Every row belongs to one group in each of 4 separate groupings. Each group adds its own fixed numbers to the row, and there is some noise. The rows also spread widely along 18 directions, which tell nothing about the answers.
Some rows, each with its group in each grouping after it:
[ 19  -6   7 -24 -23 -44   5 -34   5   7 -33  40  23 -48 -16 -18  20 -28
   7   2   3 -19 -13 -23  -2 -21  31 -20 -16 -19 -31 -11 -23   0  -5  17
 -13 -12 -14  14  43  -3  -9] => U K j801 nim
[ 10  17   6  17   4   6  22  42 -14 -19 -21   0 -33 -16   5 -16   0  11
 -28  13  -4  15   1   9  37 -27 -39  33  -4  -5 -13   3   4 -38   3 -17
   8 -13   1 -24 -10  -4  24] => L E j243 vud
[  1  -4  18 -33  -5  23   1  12  -2  22   1   6 -11 -29  36 -19  11 -18
  11 -17   4   2  -8  10 -36   4  27 -19 -10  -2  22 -45  -3   6  -6  15
  20   4 -27   3  13 -25 -19] => B E j762 dano
[-22  -8  -4  22  32  26  -2  24   1  14 -10  -1 -20   1 -11   0  12  17
   4  37  20   1   8   3  23   3 -19   1  20  -2 -18   1  17  30  -2  11
   3 -25   0   0  23   8  19] => L X j762 nim
[-15  19   4   2  19   9  44  20 -11   9  -1 -25   8  -5  48  -1  16  -8
  20   3  -5  27   7  23  18  -7   7  27  -9  -7   1  -3 -24   6   3   3
  40 -39  -3 -34  35  -9  -1] => J W j243 dano
[  5   4  14   2  17   5  11  -2 -12  -4 -17  -1  -3 -21  12  13 -10   4
  -9   1 -26  22 -12   7  -8  -7 -23  -4  25  -2  25 -13  -6   2  -5 -21
  -5   6  20  -2  20  -3   2] => F X j801 vud
[  1  -2  -2  -2 -11 -14  25   0  -5   5 -22  -7  27   2  12 -18  11 -17
  17 -29   7  -6  19   2  10 -24  -2  10  -3  -3  -2  -6  17   5  12  15
   2   5  13 -11   7 -14  -7] => U K j801 dano
[ -1 -16  10 -13 -35 -15  -2 -36  -9  -4  -4  22 -16 -19   4  16   0  11
   0   3  -8 -10  -6  10   2   0  24  -3  -4 -19  -6 -11  -9  -9  14   3
  -6  12 -13 -14   4   7  17] => J W j243 dano
[  6 -11  13   8  19   3  -2  -5  -8 -10  -8 -15 -12   4   2  21   7   6
 -19  15  -3   6  14   3  18  -2 -11  -5  18   3 -13 -11  -5   4   0  12
  -8 -11  15 -24  11  -1   9] => B K j762 dano
[  4   1  28  -6 -26  -3  13  25 -15 -19   4   8 -22 -38 -26  32 -20  23
   5  21   5  20   5   8  35 -23   3   6 -12  -3  -9   3  -2 -16  32  -4
  -2 -18  18  -7  28   2  38] => F E j243 vud
[ 10  23  -4   6 -20 -14 -19  -8   4 -22  -7  19  25  18   2   7   8   0
 -41 -33 -12   1  18  -3   6  -5   7  -2  27  -5   4  15 -39 -22  -9 -27
   1   2  14  -6 -18  -7   3] => L K j801 vud
[-13 -12   0 -25 -20  -7 -23 -24  19  27  -1   0  16  -1   3  16  -3  -9
  25 -25   5 -10  16 -10 -18  23  29 -21  -5  -3  18 -11  29   5  15  19
 -13  20 -23  -4   0 -11   9] => J E j801 vud
[ 15   7   5   0 -15 -14  20   9 -15  -2   3  -2  20 -11  -1  12   1  -9
   6   0   5 -14   8   6  15 -17  11  -1  -9  -5 -23 -12   4   4  11  18
   1  -9  20 -11  27  -1  -3] => B K j243 nim
[-18 -44 -17  10 -22  -2  16   1 -27  -1 -20 -21   2  30  15 -31  44   5
   3 -19  14 -14 -13  -1  16 -11  17  20 -11  10  14 -12   0  -7  -3   5
  19  -1  -3 -11   4   1  -7] => L K j762 nim
[ 16 -23   7  -9  21  13  -9   6 -26  12   1  23 -16 -26 -12  18  -6   3
 -17   2  -3 -23  -8  21 -27  11   6 -21  17   5   9 -19  16   1   1   1
 -28  -4  -5  -1  20  -7  16] => B K j762 vud
[-17  31   7 -14 -65  34 -16  24 -11   4  19  20 -27 -22  -3  -6 -20  33
  -3  20  10  -6 -25  29  -7  -1   1  23 -31  -9  20 -27  -5 -10   7  -3
  43  -7  -2   5   0  14  15] => J W j762 dano
[ 24  -8  17  -6  16   9  -1   8 -18   4 -17 -35   3 -11  32   1  12 -16
 -31   7   1  -9 -19  11   8  15  12  16 -45  17  -6 -33 -12 -25  -9   3
  23  -3  -2 -11   5   0 -13] => F X j762 dano
[-26  21  13  -1  12  22  -1  21   1 -19  15  -4   4 -23  23  26  -5   9
 -13  15  14   9  30  33  30   7  26  -9  -3 -11 -22 -17 -35  29  -2   9
  39  -9  44  -2   5  -2  -7] => U E j801 nim
[  1  17  13  17  21  20   3  -1  31  37  -4  -7 -13 -13   3  33 -30  19
  19  30  11  -5  -6  -1   3  14 -16  31  -9  -1 -19  -2  28  23  29 -16
   1  13 -24   3  14  18  32] => L X j243 dano
[ -3  12   4   3 -44  -8  -6 -11   3  -2   7 -14  12  13   7  17   1   1
   1   8 -10   3  -6 -16  10  -4  -3  -3  -2  -6   9 -11   5 -17   1  10
   5   4   2 -16  11   7  -1] => B W j243 dano
[ 13  -2   4   0   8  -8  12   5  -2   7  -9  -9  20 -10 -12  20  -1  -5
   7   5   4  -6  -4 -11   1 -12  -3   0  -2   1  -5  -7  18   1   6   7
  -7  -5   4   2  27   2   5] => L E j762 vud
[-39 -38 -27   6  34   9  -6 -10   0  -3 -33  -8 -31   8  -2 -22  22   2
  -5  15   8   3  28   4  32  12 -22  -8  16  -5   8   1  25   8  -6  28
  -3  -3  -6 -18 -21  -6  23] => L W j243 dano
[  3  26   8  22 -54 -18  15 -22  11  -5  -8   1  28   0   9  21 -11  20
   4   9 -18   0 -36 -19   1 -24  -4  18   6 -11  -3  -6 -20   1   1 -30
  15  22  27  11  30  32  -7] => B E j801 dano
[-26  13 -10   0   4   9   4   8  -2   8   1   1   8   0   2  17   1   8
  10  10   2   6  16  16  16   8   7   7   2 -10   3   8   0   7   6   7
  18 -26   5 -14  19   2  19] => J W j762 dano
[-22 -27  13  14   6   3  19  -1 -20  21 -21   1  13 -17  47  -6  12 -18
  29  -1  -5 -14  11  25  27  24  35  -3  -9 -10 -19  -6   8   9   9  11
   3  -2   4 -27  36  -5   4] => J W j801 dano
[ 13   6  24   7 -40   6 -11  29   6  13   5  20 -12   2  17  -3  -2   5
  -8 -28   7  -8   3  -6  -6  -6  17   3   8  -4 -15 -15  23 -14  19 -16
 -19  24 -36  -8  -6 -17  13] => J K j801 vud
[ -5  -7 -18 -18  30  19   8  46 -37  -4   2 -14   4 -10  -7   9   3  -1
 -29 -12  -1   4 -10  19 -11   3   2   6 -14  22  42 -18   9 -22 -13  -2
  14 -24   4   1   9  -9  10] => J K j762 vud
[  3 -20  -8 -15 -21   1   8   4 -19  -5   3 -45  -1  25 -12   8   8  26
 -10 -10  27  -3 -14   6   0 -20   9  40 -40  33  17 -27   3  -2  15  14
  27  -9   6  -7  -4   9   8] => J K j801 vud
[ 10  -9  19 -15 -19  10 -11  -4   3   5 -12 -18  -2 -15  24  -3 -17  -3
 -17 -15   1  -6 -16   5 -11   7   2  10 -36  19  19 -45   6 -10   7  -9
  20  40   8   1 -21   0  -4] => J K j243 vud
[ 18 -23  18  24   9  -2 -11   1  -2   4 -25   8  20  -5   6  18   0  -6
 -30  -5  -1 -22 -13 -13   8  15  17  -2   2  15 -20  -1  -3 -12  -1 -32
 -17  23   3  13  13   7   7] => L K j762 dano
[  1  -8  -1  18  19  13  15  21   2  30 -14  -5 -23   5   7 -17  15  15
  11   6  25 -11   4   8  -3  -7 -12  24  11   3 -25  -2  29  24  13   5
  -8 -16 -21 -11  10   0  18] => J E j243 nim
[  4  -4  18 -15 -14  -3  14 -17  16   5   4 -33  23  -5  19  25  -6   2
  12  -4  15   8 -19 -10 -15 -13  25   9 -27  13  -1 -46 -13  36  12   7
  32  24  10  14  16   9 -19] => J K j243 dano
[ 24  19  24   0  -6  25   8  31   8  39  -5  22 -20 -12   9 -24  -2  10
  11 -12  32  -8   6  18 -24 -12   3  26  -3   2 -24  -8  10  14  31 -10
   4 -19 -29   3  13 -18  17] => F W j762 nim
[-17  15   5  20 -22  20  11  13  17  14 -13   2   4  -3  21 -29  -2   2
  21   4  26  -8   9  12  11 -14  -7   8  -3 -15 -26 -27  20  44  11  14
  30  20  28  13  -1   4 -12] => F W j762 dano
[ 20   6   3  16 -23   0  -3 -15 -10   3  10   6  -5  16  14  12  14  20
 -18  -3  -4 -16 -18   9 -28  -7  -2   5  34 -14  -5 -13  -4  14  -6  -9
 -11  13  -5  -5   0   9 -13] => F X j243 dano
[ -6  -9 -10  -3   8   3   6  -8 -14  -1  -8   3   0  -4  -3   9  -2  13
  -7 -10  -2  -3   5  18  -5   0  -2   5  10   7  20  -5  -9   6   6  -8
   7  -1  23  -3   2   5  12] => B K j243 nim
[ 11  -4  -5  -2 -13  -2 -31 -19  -2   9 -19  41   7 -18 -20 -15  -4 -13
 -16   1  -2 -33   6   5 -20   9 -12 -38  22 -11  -1 -13  21   2 -14  16
 -25  13  18  11  -3  -1   1] => B W j762 vud
[  8  28  -4  11  27   3   2 -20  16  14   1   0  11  -1  12  32  -4   7
 -13  18   1  -9  -4  10  -6   5   3  17  10 -13 -24  -2 -19  20   0 -13
  14  -9  -4  -4  14  11   2] => L W j762 vud
[-29 -28   4 -22  20   9  25  -7   0   4  14  -6  -7 -27  12  36  -8   0
  30   2  17   8  13  19   9   1  48 -12 -15  -8  -3 -29   4  37  27  20
  21  11  -5   4  17  -6   9] => L W j243 vud

New rows, each followed by its group in each grouping:
[-12 -24  14 -10  -5   3   9   7   1   9 -13   4 -17 -11  13 -10  13  -2
  12  -9  13  13   5  -2   8  -8  25   2  -8   2  -6 -16   3   0  16   6
   3  -7 -28  -9  15 -14  17] => J W j801 vud
[  0  20 -29   6   8  -7  13  14   7   9 -29  12   0   1 -16 -20   1  -5
  -6 -10  -8   2   3 -15   1 -22 -40  13  16 -10  12   7  35 -18  -3  -4
  -9  -3 -13  -2  -3  -5  19] => B K j762 dano
[ -7 -16  -4   1   7   3  -3   9  11  13 -28  21  -1   2  -8 -20  10   3
  -3 -23  23  -5  17  -4   1  -6  10   5   9   7 -11   3   5  15  10  -5
  -1   1  -9  13  -4  -9  21] => J K j762 dano
[  7   4  23  -8 -40 -19   3 -21  29  13 -12  -1   6  -4  36  -3  10  -9
   6 -19  -6   8 -23 -37  -7 -14  26   6 -10 -14 -11 -35 -11  -3   6 -16
   9  35 -38   1  10  -4 -16] => J K j762 nim
[ -4   6 -42  -2  40 -17  27 -27   6  28 -26 -11  11   4 -23  11   0  14
  10   6  12 -17   1   5   4  -4  -8  47 -17   3  -7  19   6   8  19   0
   7 -26  -9  -5  16  18  32] => B K j801 nim
[ -6 -20   4   0 -10  10 -33 -21  -8  -7   0  -8  -8  -3   0  19   1   5
 -20  22  -6 -17  -6   4   2  23  -5 -24   6  -1   9 -26  11   5 -14  21
  -4  23  12  -3 -10  12  -4] => L X j243 dano
[ 33  11   7   0   5   9   0  11 -21  15 -13  25  17 -14 -21   0  -8   7
 -16  -9   5 -18 -12  22 -32  -5 -12  14   6  17  13  12 -13 -12   4 -27
  -3 -28  15  12  23   3  18] => L W j762 vud
[-15  -2  -9   7 -12  14   7  11  -1  -5  10  18  -9  12 -13  14   1  34
 -11 -10  19   0  -2   9  -8 -20  15  11  20  -4   0  -4  -8  19  12 -19
  16   5   1  23  -2   7  14] => L W j762 nim
[  8 -10  28   5  -5   4  -9   9   6   0  -3  -6  -3   0  12  10   1 -10
  -2   1  -1  12  17  -9   8   1  -6 -23  19   2  -5 -14  15  -3   7  11
 -17   5  -4 -18   7 -17   4] => L W j243 vud
[ 19  28  17   6 -17   8  -1  24  -7 -29  11 -19  14   7  -9  31 -11  16
 -32  10   3  12   2   3  17 -23 -15  14  -4  11  -4 -14 -21  -7   1  -4
  22 -10  37  -4   4   6  -1] => L K j762 dano
[ -1  10  -5   3 -27   3  -5   4 -27 -18   4  -1   9  -8  12  -3   3  -5
 -20   5 -10 -18  -1  24  10   1  -3 -10  -4  -7   8 -26  -7  -5 -16  17
  17   3  42 -17  -1   5 -16] => B K j243 vud
[  1   3   2  -8   3   5   5  -7  -8  -3 -16  12 -27 -26 -12  -9   4  12
  -5  31  -6   8 -21   5  -1 -19 -27   3   7 -12  10 -18 -13   6 -12   4
  13 -17   0   0  19   9   6] => L X j762 vud
[ 10 -36  30 -13  11   6 -10 -14   8   8  -9 -27   0  -8   1  38 -13   9
  -6   0  10   5 -14 -15  -5  11  23  -3 -23  29   5 -32   3   2  17  -4
   0  27  -9  17   9   3   8] => L X j801 nim
[-11  30   7  -4 -47  10  -1  15 -23 -16  25  30   3   3  23   8  12  10
 -11 -26 -16  15  10  31  -4  -6  27  -9  30 -27  26   6 -47 -16  -2 -22
  21 -23  10 -19  11 -16  -2] => F W j762 vud
[-20 -19  -7  -2 -32 -15 -18   2   3  -6 -27  10   9  -3 -16 -11   9 -13
  -9  -5  -1  -4   7 -30  27  -1   2 -18  -8  -1   8   2  32 -39  -3  10
 -19  13 -13   6  -3  -4  17] => U W j801 dano
[  3  -1 -16  10   6 -12  15  -8 -11 -16 -13  -1  18  11 -31  16   4  14
 -16   8  11  -4  12   5  16 -28 -10   9   9   4 -16   9 -12   9   3   9
   8 -23  41   4  13  14  14] => B W j762 dano
[  2   0  -9   6  24  10 -12   6   1  18  -3 -19  -3  24  -5  14   6  12
 -14   7  12  -8  13   4 -11  11 -17   8  13  10  -4  -2  31   9   1  17
 -15 -15 -15 -15  -2  -1  17] => J W j801 dano
[ 13   0  29   8 -30  -4  -7  -6  16 -11 -25  25  -4 -13 -13   0 -25  20
  -9 -11  -9  14  -6 -19 -12 -31 -31 -16  35  -1   0 -22  15  12   8 -20
 -19  47  30  26  -6   4   6] => J X j801 nim
[-14 -14  -1   0  19   4  23   8  -7   9  -8  -9   9  -2  50  -2  18 -30
   8 -30 -11   1  11   4  -1   3  25 -20  12 -22   2 -32  26  11  -4  13
   3  33 -16 -10  -1 -26 -25] => F X j762 dano
[-10   0  21 -16 -46  19 -10  32 -20  -6  16  18 -13 -19  26   6 -11   5
 -10 -27 -15   3  -6  15 -12   5  23 -15   1  -6  32 -34  15 -23   5 -10
  -1  31 -13  -5  -7 -17   2] => J K j801 dano
[ -6   1   1   9  26  -4  30  21 -22   0 -17   8  49  -7  27   1  19 -31
  -1 -28  -2  -1  26  21  19  -1  32  -3   5  -1 -11  17 -27  -6  -4  -8
  16 -28  27  -8  33 -18  -7] => U W j762 dano
[ 20 -13  -6 -11  10  -3 -26 -11 -10   8 -21  -4   5   2 -10 -16  20  -8
 -24  -6   6 -25  15   8 -19  11 -17 -14  11  10   7  -6  15  -7 -15  28
 -25 -14   7 -11  -7 -10  -5] => U E j801 nim
[-21  35  -2  15 -35  13  -6  10  24  19  -2  11   6   4  10 -17   0   3
  15  11  11  -4  -1  -5   5  -7 -15  12   5 -20  -6  -5  13  10   0  -3
  20  -1  -4   2  10   5  -1] => U W j762 vud
[ -6  13  -1  -9 -50 -22  12 -10  22   0   1   6  26 -16 -16   9  -7  -6
  23  10  13   1 -16 -31  10 -30  18  -2 -25 -15 -13 -22   5   8  12  11
  20  14  -3  25  24  13  -4] => L W j243 vud
[  4  10  10   6 -12 -13  21   7   4 -23   1   1   7   1   3  28   4   0
 -14  -2 -15  27  -9 -29   8 -39   1 -15  27 -15 -10 -19  -8  -2  -8  -7
   1  14   2   7  19  -1  -9] => B X j762 dano
[ -7  24 -16   0 -31   5 -12  -8  -3  22 -11  17 -15 -26 -19 -20   2  12
  17  48   8 -31 -18  12  10   4 -26  19 -21 -24  -5  -1  15   1  -4  21
  14 -30  -4 -13  23  25  14] => L E j762 vud
[-23  11 -13 -11  19   2  40  15  -8   7  -2 -24   8 -20   6  21 -13  -9
  29  10 -16  18  -4  -2   6 -21 -27   3  -3 -18  28 -24  49   7   4  20
  12   8   1  -5  25  -3  -3] => U X j762 dano
[-25 -15  -7 -19  34  17  48  41 -23  18  -1  -9 -29 -37   8  15 -10   6
  33  -7  -6  25  -8  16  -2 -13   0  14  -9  -7  40 -13  44  -8  26  -7
   3  -8 -31  -6  30 -19  29] => F E j762 vud
[-22  13 -22  -5 -26   6 -15  28  18  -5  -8  12 -18   0 -21 -29  20   3
  -7  11  16   9   1 -29   2 -24 -21 -19  17 -21   6 -18  32   7 -17  26
   0  -3 -19  19  -8  -5  -1] => F E j762 dano
[  4   3  13   0  32   8  33  24   7  31  -6 -28  23 -19  35  18   2 -12
  17  -3  16   4 -20  -3  -7   5  38  24 -33  13 -15 -19  -6  15  12 -16
  21  -9 -23  11  46  -3  -4] => F E j801 vud
[-10 -13   3  -3   5  12  13  20  -8  17  12   3  -9   0 -24  29  -6  20
  19  -3  25  -2  11  10   1 -11  13  13   3   4   0   4  25  14  30   2
  -4 -16 -15   2  24  -4  31] => U X j762 vud
[ -8 -20 -20  11  24   6   9  15  -4   8  -7  -7   8  26   2  25   1  13
 -26 -34  -3  -2  -7 -10  -9   5  14  16  12  14  24   7  21 -30   9 -41
  -8  22 -29  12 -12  -4  23] => L W j762 nim
[  2  -6  -7   8   3  22  -8  27 -16   9 -20  27  -3  -2 -26 -21   9  15
 -16  -4  22 -17   1  15  -4  -3  -7  11   5  14   4  15  -4  -1  -2 -12
   7 -25   5  19   6   4  23] => L X j762 dano
[ -1   2  16  -1   6  11  -4  -5   2   5   2   1 -11 -10  19  13   0   3
   1   1   2   3  13  16  -1   3   7 -12  17 -13 -11 -24   2  27   6   9
   1  11   5  -8   2  -9  -3] => F X j801 vud
[  2  45 -25 -10 -24 -13 -33 -11  22  12   4  18  37  11 -22  19   3   1
 -20 -11   7 -15  11  -9  -4  22  22   7  -6  -6   5  29 -27 -18   0 -17
   9 -25 -11   8  -1   6  18] => F K j243 nim
[  1  19  39   7 -23   9 -16 -18  20   7  -5  20  26 -27 -13  42 -43  19
  20  16  -6  10   3   4  -5   8  -4 -12  16   6   5   8 -22  25  23 -25
   3   6  47  20  37  16  20] => L W j801 dano
[  2   5  -9  -5 -11 -23   2 -22   9  24 -29  21  30 -32  -7  -6   3 -21
  23  14 -17 -14 -25 -26  -7   6  -4 -11  -4 -13  11   3   7  -4  -7  -4
 -12  -3 -13  11  45  10   2] => L K j243 nim
[-11 -18 -22  11  37 -18  24 -20  11 -10 -49   9   0 -13   0  -4  10   3
 -21  -8   0   4  -4  -9  17 -16   1  14   8  -9 -14   5 -11   3  -4 -26
   6  19   8  21  -8   9  12] => F E j762 dano
[  6 -22  11   5  15  -6  22  -5  -1   2 -20 -14  -9 -12   6  12   2  10
  -6   6  10  -4 -13  -4   7 -18   1  18 -10   4 -18 -19   7   5  11  -6
   2  12   0   5  15   7   4] => U E j762 nim
[-43   9  -4  26 -27  26 -21  22 -16   2  -8  28  -1 -19  -8   7  -9  19
   4  35 -12  -7 -10  14  29  28  -7 -11  13 -15  18  14   4  -1 -11 -19
  11  -9  32  10  29  25  21] => F X j762 dano
[  2  -4  -1  -3   2   4  -7  -5 -31 -12  12   1   2  -1 -16  47  -5  17
 -27  15 -14  -7  -3  22   0  10   6  -5   8   5  15   1 -12 -18  -2   0
  -4 -22  19 -13  20  10  18] => B W j762 dano
[  3 -26 -14   1  14  -2 -13 -12  -1  30 -39   0  24  -4   1 -29   8 -22
   7 -19   8 -36   7   5 -21  22 -12 -14   0  15  11  -5  39  10  -7  16
 -17  13  16   2  -4  -1   1] => J E j243 vud
[-33 -33 -17   1  16   8 -24  -3  -6 -12  -5  -1 -14  11   7  11  22   4
 -29  -1 -11   6   2  -5  -2  22   5 -36  39  -2  29 -15   8   8 -26   6
 -14  14  -6  -4 -11  -4   3] => J K j243 dano
[ -3 -21  -5   1  23  14 -24  -1  21  19  -2 -17 -17  18   1  22   2   8
 -29   5  18  -9  -7 -23 -17  17  11  -7   1  16  -8 -29  33   3  -1   7
 -17  25 -43  13 -15   1  12] => B W j801 dano
[ -2   0  -3  13 -17  14   3  27 -20  -4  -2  -7 -30  22  22 -26  35  10
 -25  -5  19  -6   6  19  27  -9  10  28  -7  -9 -19  -8  -7 -17   0   3
  21 -19 -19 -28 -15  -8   4] => F X j762 vud
[-10   7  11  -2 -11   7   2  14   0  -2  -2   2  12  -8  27   7   4 -11
  -2 -18   1   4  13   8  15   6  28  -6  -4 -11  -4 -14 -10   4   6  -3
  18  10   7  -3   5 -14  -4] => F K j762 dano
[  7 -10  14   0   4  -1   6   0   9  -4   0  -8  -7  14  -1  28   3  20
 -17 -16   5  22  -4 -18  -9 -18  13  10  20  17   4  -7 -16   0  12 -22
  -7   3 -19   3   9  -5  16] => B K j801 dano
